The rows are grouped in 4 different ways at once. Each group adds its own fixed numbers to the row, and there is some noise. The rows also spread widely along 13 directions, which tell nothing about the answers.
In the rows, 128 means zero.
Known rows, each followed by its group in each grouping:
[109 111 113 135 127 154 144 134 112 134 101 132 131 107 132 124 109 152
 119 132 156 149 153 151 151 115 129  69 151]
kuvip J T (0)
[130 122 105 138 139 109 152 118 115  98 188 128 152 121 136 116 146 117
 149 158 126 108 104 143  87  99 102 120 125]
litol P T (2)
[104 133 155 131 129 205 143 106 101  64 122 159  80 128 142 157 141 167
  84  80 192  87 174 141 135 104 127  87 167]
litol J G (0)
[173 166 115 124 192 176 164 181  78  83 160 169  85 127 126 144 121 145
 138  84 140 118 195 148 110 150 148  90 118]
situz P G (2)
[132 100 104  71 101  88 157 169 102 152 118  84 189  90 101 107 118 131
 132 147 130 141 125 129 137 132 125 104 145]
kuvip U H (1)
[137 101 135 127 145  71 135 129 152 111 159 104 149 158  98 117 126 136
 130 125 142 128 102 153 133 110 136 107 104]
situz U A (1)
[120  91 185 101 120  77 118  97 207 178  79  94 129 150 105 121  73 108
 132  90 142 160 108 142 156 108 162  79  96]
situz J X (2)
[130 124 117 106 139 106 152 119 117  81 184 134 136 147  80 129 124 173
 122 123 106 108 139 127 119 111 123 136 134]
litol P A (1)
[ 84 118 104 148 104  96 157  98 115 119 111 133 152 111 102 122 100 199
 122 131 134 141 163 135 149  71 150  99 183]
litol J H (2)
[165 123 119 155 114  72 151 150  93 132 106 101 147 128 154 151 148 138
 126  93 178 105 112 156 114 103 168  99 123]
litol P X (0)
[142 119 162  79 137  99 118  99 121  45 165 107 155 143 117 142 147 140
 137 117 146 131 114 171 117  77 130  98 125]
litol J X (0)
[137 122 137 168 152 156  97 105 150 123 158 151  93 163 128 125 117  97
 161 124 108 106 116 119 130 147  64 150 101]
litol U H (1)
[151 146 129 104 133 154 117 120 104 104 112 145 129 152 140 170 133 190
 125  92  90 160 152 158 142 105 171 121 138]
litol J X (0)
[135 146 107 129 143  93 120 171 103 121 144 121 134  92 115 107 167 136
 137 125 145 166 119 128 125 148 138 149 137]
kuvip U G (2)
[ 94 126 125  57 127 122 146 119 145 138 157 134  99  65  87 128  99 104
 123 117 138 127 158 119 121 127  93  83 132]
litol J T (1)
[ 82 139 114 122 141 111 126 127 133  97 168 139  94  63  91 106 142 132
 129 124 171 158 150 131 142 130 105 113 148]
litol P H (1)
[129  96 117 140 118 127 138 133 142 152 127 116 150 165 120 109 116 143
 118 137 108 114 102 117 138 134 112 141 127]
kuvip P H (2)
[130  95 152 161  96 123 112  96 125 110 114 103 138 163 135 133 140 140
 124 109 159 103 102 148 139 103  99 123 129]
kuvip P T (2)
[108 140 105  61 100 117 162 148 130 175 116 127 114  58 137 151 118 124
 105  91 142 141 153 144 112 109 150  69 138]
litol P G (2)
[131 101 127 170 144 128 149 152  94  83 133 122 129 152 103 100 137 163
 105 129 194  89 133 123 147 136 116 113 150]
kuvip J A (0)
[ 65 140  95  59 132 132 107 116 191 149 177 148  78  84 129 151 175 134
  81 105 109 164 110 138 125 122 108 115 122]
situz U X (0)
[106 121 143 137 144  94 123 131 141 118 147 125  99 100  85 107 121  99
 137 120 173 124 128 112 140 136  85 119 129]
situz U G (0)
[ 98 103 142 118 164 182 131 125 194 124 152 141 112 157 118  95 119 139
 101 137 125 144 114 118 140 142 133 114 122]
litol U X (2)
[ 93 121 122 136 110 134 126  95 148 163 114 146 110  97 158 144 122 110
 132 115 140 132 135 136 117 101 118  97 132]
kuvip J X (1)
[139 124 123 153 138 132 149 117 118 111 157 143 137 166 145 135 141 141
 124 131 102  88 109 118 101 106 125 150 128]
situz P G (0)
[138  98 146 156 136 177 153 130 125 127 100 126 165 156 180 110 118 111
 131 151 155 113 114 148 125 108 142  86 129]
kuvip J H (0)
[120 144 118 136 147 124 127 140  98 131 114 152 124  94  79 103  76 143
 173 144 109 174 180 112 157 135 111 122 153]
kuvip J G (0)
[161 131 113 126 116  78 143 156  71 114 127 101 174 107 120 116 141 133
 154 138 133 127 117 132 120 121 129 143 141]
litol P H (0)
[ 83 121 129 113 124 119 169 130 139 141 128 133 110  81 103 107 113 124
 107 117 164 110 147  98 134 123 123 104 152]
situz P H (0)
[186 136 128 105 135 139 125 159 121 186 129 123 123 133 161 127 137  71
 149 114  91 107  95 106  93 175 114 158  86]
litol J T (2)

New rows. What belongs after each?
[116 132 167 116 115 126 119  96 133 117  99 136 115 149  86 129 112 185
 109  93 108 142 142 103 161 119 156 159 151]
litol J A (0)
[133 123 111  97  90  38 119 108  88  95 134 101 145 117  78 162 127 179
 128  96 135 122 135 158 141  75 109 114 147]
litol J A (0)
[127 125 118 112 158 168 150 125 129  95 161 148 127 125 150 131 129 133
 128 132 141 137 146 175 107 101 127  60 122]
kuvip J T (2)
[115 147  83 167 129 137 136 143 101 168 126 165  99  90 142 130 133 130
 137 127 122 127 155 105 119 144 115 141 149]
kuvip J G (1)
[103 135 119 136 176 147 139 135 147 103 188 163  88 126 104  93 149 131
 115 129 133 112 134  96 122 155 104 149 132]
situz J H (2)
[ 95 123 143 140 147 182 144 114 141 136 105 164 122 115 113  97  70 134
 146 155 118 157 167 108 148 119 124 102 154]
kuvip J G (0)
[172 100 146 147 136 118 117 113 133 139 130 118 155 174 139 123  90  77
 183 148 103 111 101 141 110 118  86 121  91]
kuvip J G (1)
[104 144 142  63  90 113 115 120 114 139 104 122  95  76  90 159 130 145
 112  65 129 131 160 108 155 130 103 137 151]
situz U H (0)
[110 114 104 123 153 163 128 148 167 145 149 140 102 142 151 120 152 134
  79 132 142 136  95 144 131 145 133 103 122]
litol J G (0)
[140 153 119  82 129 119 102 143 128 135 147 136  98 114 112 151 149 133
 126  84  99 148 131 130 123 144 111 145 114]
kuvip U G (2)
[133 114 139 179 157  90 128 117 133 120 140 119 167 124 138  82 124  91
 180 183 134 156  93 136 122 108 130 127 118]
situz J T (0)
[ 91 163 116 144 157 161 139 120 105  88 141 180  99  78 119 117 133 172
 136 123 147 175 193 140 137 105 147 106 162]
kuvip J A (2)
[118 106 138 157 106 110  94  97 112  93 121 112 137 137 109 130 127 144
 149 130 152 132 115 151 159 100  73 128 139]
litol U A (0)
[123 120 120  98 161  92 143 127 165 121 192 131 122 124 102 106 125 102
 134 139 122 121 111 128 106 129 113 113 106]
litol J H (1)
[135 101 103 173 166 102 136 164 155 175 125 124 135 156 114  85 101 125
 131 161 123 149 101 117 150 159 135 124 115]
situz J G (0)
[113  84 155  79 127 185 154 122 141 113 124 115 177 128 144 101 102 108
 128 169 141 136 125 147 121 107 123  74 139]
kuvip J G (1)
[121 110 141 126 105 149 128 123 151 182  73 113 139 128 175 126 140 130
  96 121 135 153  93 138 144 123 172 114 130]
litol J T (0)
[120 123  90  71 137 127 103 114 147 128 173 139 147 125 111 149  96 135
 165 151  54 190 136 180 127  95  84  90 112]
kuvip U G (1)
[130 102 154 152 144 122 140 116 176 173 125 126 119 146 129  96  99  81
 137 134 133 114 101 101 121 145 126 121  99]
kuvip J T (1)
[146 142 148  64 114 188 145 137  63  83 116 130 160 107 136 139 135 154
 135 125 105 139 158 135 125 115 134 132 156]
litol P A (0)
[143 110 156 116 117 115  74 121 118 100 121  99 140 147 116 125 150 117
 142 125 139 145  93 146 151 132  84 146 125]
kuvip J G (0)
[147 127 103 128 160  99 133 178 119 141 139 118 121 113 137 117 156 116
 126 121 156 142 114 141 124 154 144 109 112]
situz J X (0)
[106 113 118  98 127 133 158 114 150 145 119 137 147 140 108 125  88 182
 105 133  90 153 144 133 144  97 162  93 147]
kuvip J T (0)
[ 92 101 130 105 105 123 142 111 152 136 111 119 129 122 104 134 104 161
 104 104 150 132 145 136 147  98 126  79 148]
kuvip U X (2)
[ 96 122 160  79 102 153 129 110 161 149  93 127 100 118 132 139 143 152
  67  83 146 131 122 119 147 121 159 120 141]
litol J A (0)
[125 105 156 169 133 178 145 124 144 173  77 138 134 147 146  94  84 107
 145 138 127 120 134  99 147 144 131 125 132]
situz J H (2)
[108 134 122 125 100  74  93  94 162 167 114 124 121 123 131 151 144 155
 117 102 100 176 101 142 140 100 159 147 131]
litol J G (1)
[140  93 151 117 109 153  79 109 127  87 103  99 164 173 135 146 123 156
 141 122 135 174 113 201 166  95 103  91 125]
kuvip U G (2)
[125 119  99 126 144 181 164 177 105 116 133 132 126 125 139 117 141 162
  93 128 162 132 146 147 134 144 145  87 151]
litol P G (2)
[115  96 137  95 125 123 180 155 141 144 136  99 205 119 122  55 136 128
 119 190 110 141  85  89 110 129 165 153 144]
kuvip P A (2)
[ 99 114 137 127 144 168 122  75 158 101 155 156 136 162 131 124 113 151
 137 158  82 144 123 142 134  83 105 125 132]
situz J A (0)
[101 119 104 159 178 109 139 130 171 116 174 146 117 136 116  97 131 144
 115 153 148 166 114 151 129 118 157  95 125]
litol J G (1)
[138 127 125 189 181 100 143  92 149  97 175 169 116 181 107 121  82 144
 161 137 108 117 143 146 117  82 122  99 105]
kuvip J A (0)
[110 144 145 128 157 140 126 112 166 163 145 165  81 107 124 110 110  76
 147 122 106 121 131  87 117 147 100 145 110]
situz J H (0)
[177 106 153 182 131 128  86 153 108 143  61 102 145 187 125 116 114 149
 146 116 135 161 108 140 182 160 141 148 123]
kuvip J G (0)
[147 101 122 124 152 183 133 141 158 130 142 135 143 208 161 122 145 161
  93 132  99 129  93 154 125 132 152 119 105]
kuvip J A (2)
[121 100 112 109  87 109 116 116 118 136 119 102 158 121 132 138 127 136
 136 130 127 138 110 163 135  96  88 106 127]
kuvip P A (2)
[106 102 151 121 112 139 105 128 178 179 102 114 102 131 127 117 140 110
 101  99 144 134  99 101 148 162 119 144 119]
kuvip U X (1)
[119 114 140 200 117 152 119 136 122 144  75 113 159 122 173  88 161 139
 133 149 165 181  98 139 153 133 170 143 147]
kuvip P T (2)
[ 93 111 161 190 170 134 139  99 210 151 127 157  82 172 121  94 104 126
 101 120 147 124 112 102 141 126 162 120 119]
situz J G (0)
[104 134 115 129  80 117 119 121 114 177  72 122 130  81 145 143 135 148
 122 108 128 160 130 129 155 114 140 134 156]
litol P H (0)
[166 142  88 126 138  94 123 147  98 144 157 129 159 132 130 140 139 135
 166 145  53 147 108 132 113 128 114 161 115]
situz U T (0)
[111 115 100 126 126  73 144 100 124 123 164 132 143 130  73 128  95 165
 147 141  83 125 144 119 131 100 105 129 143]
situz J T (1)
[144  90 124 121 135 102 149 129 122 117 135 106 174 147 106 111  85 130
 159 153 129 126 127 148 126 102 113  81 126]
litol J X (2)
[110 114 155 122 137 112 128 138 132 121 125 119  96  84  88  97 113  84
 145 109 206 114 147 111 135 149  82  92 129]
kuvip J X (2)
[122 128 117 171 128  82 137 124 107 141 128 123 154  94 129 101 140 120
 163 158 129 147 117 113 124 121 138 155 145]
situz J T (1)
[122 139  88 143 174 147 156 151 106  99 185 166 119 129 117 107 143 150
 123 155 116 113 139 110 108 135 114 133 146]
kuvip J G (0)
[ 77 137 115 157 145 101 101 120 163 156 136 148  68  78  86 100 127 119
 135 121 152 169 140  96 156 159 108 143 138]
litol J X (1)
[118  99 161 123 139 181 140 115 169 110 143 133 123 188 146 121 145 136
  80 118 136  91  91 116 122 123 133 130 126]
kuvip U G (0)
[151 121 160 145 135 122  97 103 165 135 115 124 128 214 150 143 150 161
 104  98  86 138  76 135 139 116 174 169 110]
situz J G (0)
[174 121 174 110 128 119 120 133  84  75 113 100 172 152 113 116 137 142
 156 114 134 128 126 135 134 123 135 147 133]
kuvip J H (2)
[101  92  72 114 103  70 141 138 121 127 164  97 166 117  90 115 142 164
 108 154 127 118 100 128 136 117  94 129 157]
litol U H (1)
[130 114 143 152 134  52 117 130 143 128 116  94 141 119  97  92 133 141
 135 123 172 171 103 145 154 126 161 118 128]
litol J T (2)
[116 129  97 136 173 137 149 148 110  82 180 141 154  98 115  94 131 139
 163 176 131 173 147 156 124 117 119  95 139]
situz U T (2)
[137 124 127 105 149  89 143 102 128  66 202 129 134 142 109 135 142 139
 132 120 132 100 120 155  90  83 107 100 119]
kuvip J T (2)
[ 98 102 127 105 121  91  94 106 152  97 153 106 114 131  64 127 117 155
 130 109 143 153 128 158 171 115  71 105 128]
situz P H (2)
[136 136 127 104 135 107 105 130 158 163 117 126  87 129 109 149 120 148
 114  74 118 171 132 151 154 145 156 109 106]
litol J T (1)
[134  94 133 224 165 135 119 144 171 163 131 132 103 172 153  76 137  80
 130 146 180 104  75 119 130 166 103 128  90]
kuvip J A (2)
[ 97 115  89 125 135 112 110 133 178 169 155 134  85 126 123 127 146 126
  88 123 132 133  89 132 135 144  99 117 118]
litol J G (0)
[ 92  99 136 207 108 137 143 102 116 118  79 132 108 131 125 124 104 170
 111 104 216 108 159 145 164  95 132  75 165]
litol J A (2)
[131 143  83 173 127  91 140 141  72 122 158 134 118  80 129 134 156 123
 157 132 150 116 138 129 111 128  95 139 139]
situz P T (1)
[116 110  99  71 126 171 123 167 151 164 123 115 162 135 160 108 171 149
  80 156  88 172  80 135 139 153 150 140 136]
kuvip J H (0)
[ 97 149 177 164 151 130 125  84 178 144 121 167  77 111 107  96  99 107
 146 111 129 149 138  87 138 124 143 150 121]
litol P A (0)
[ 96 111  97 151 115 150 117  91 143 130 153 152 107 135 142 152 121 135
 136 124 117 113 132 147 118  95  63 103 128]
kuvip P X (2)
[ 77 124 130 148 123 100 125  65 168 120 132 139 141 100 150 129 127 141
 134 143 144 181 119 175 128  47 151  72 141]
kuvip J T (0)
[124  99 109 159 147  96 143 122 137  94 172 133 101 185  71 130 111 176
 102 100 151  73 138 129 141 126  95 108 129]
kuvip J H (1)
[113 132 112 134 157  96 119 105 164 116 183 151  96 138  99 127 128 144
 128 117 112 133 125 133 129 117 116 127 118]
litol J H (1)
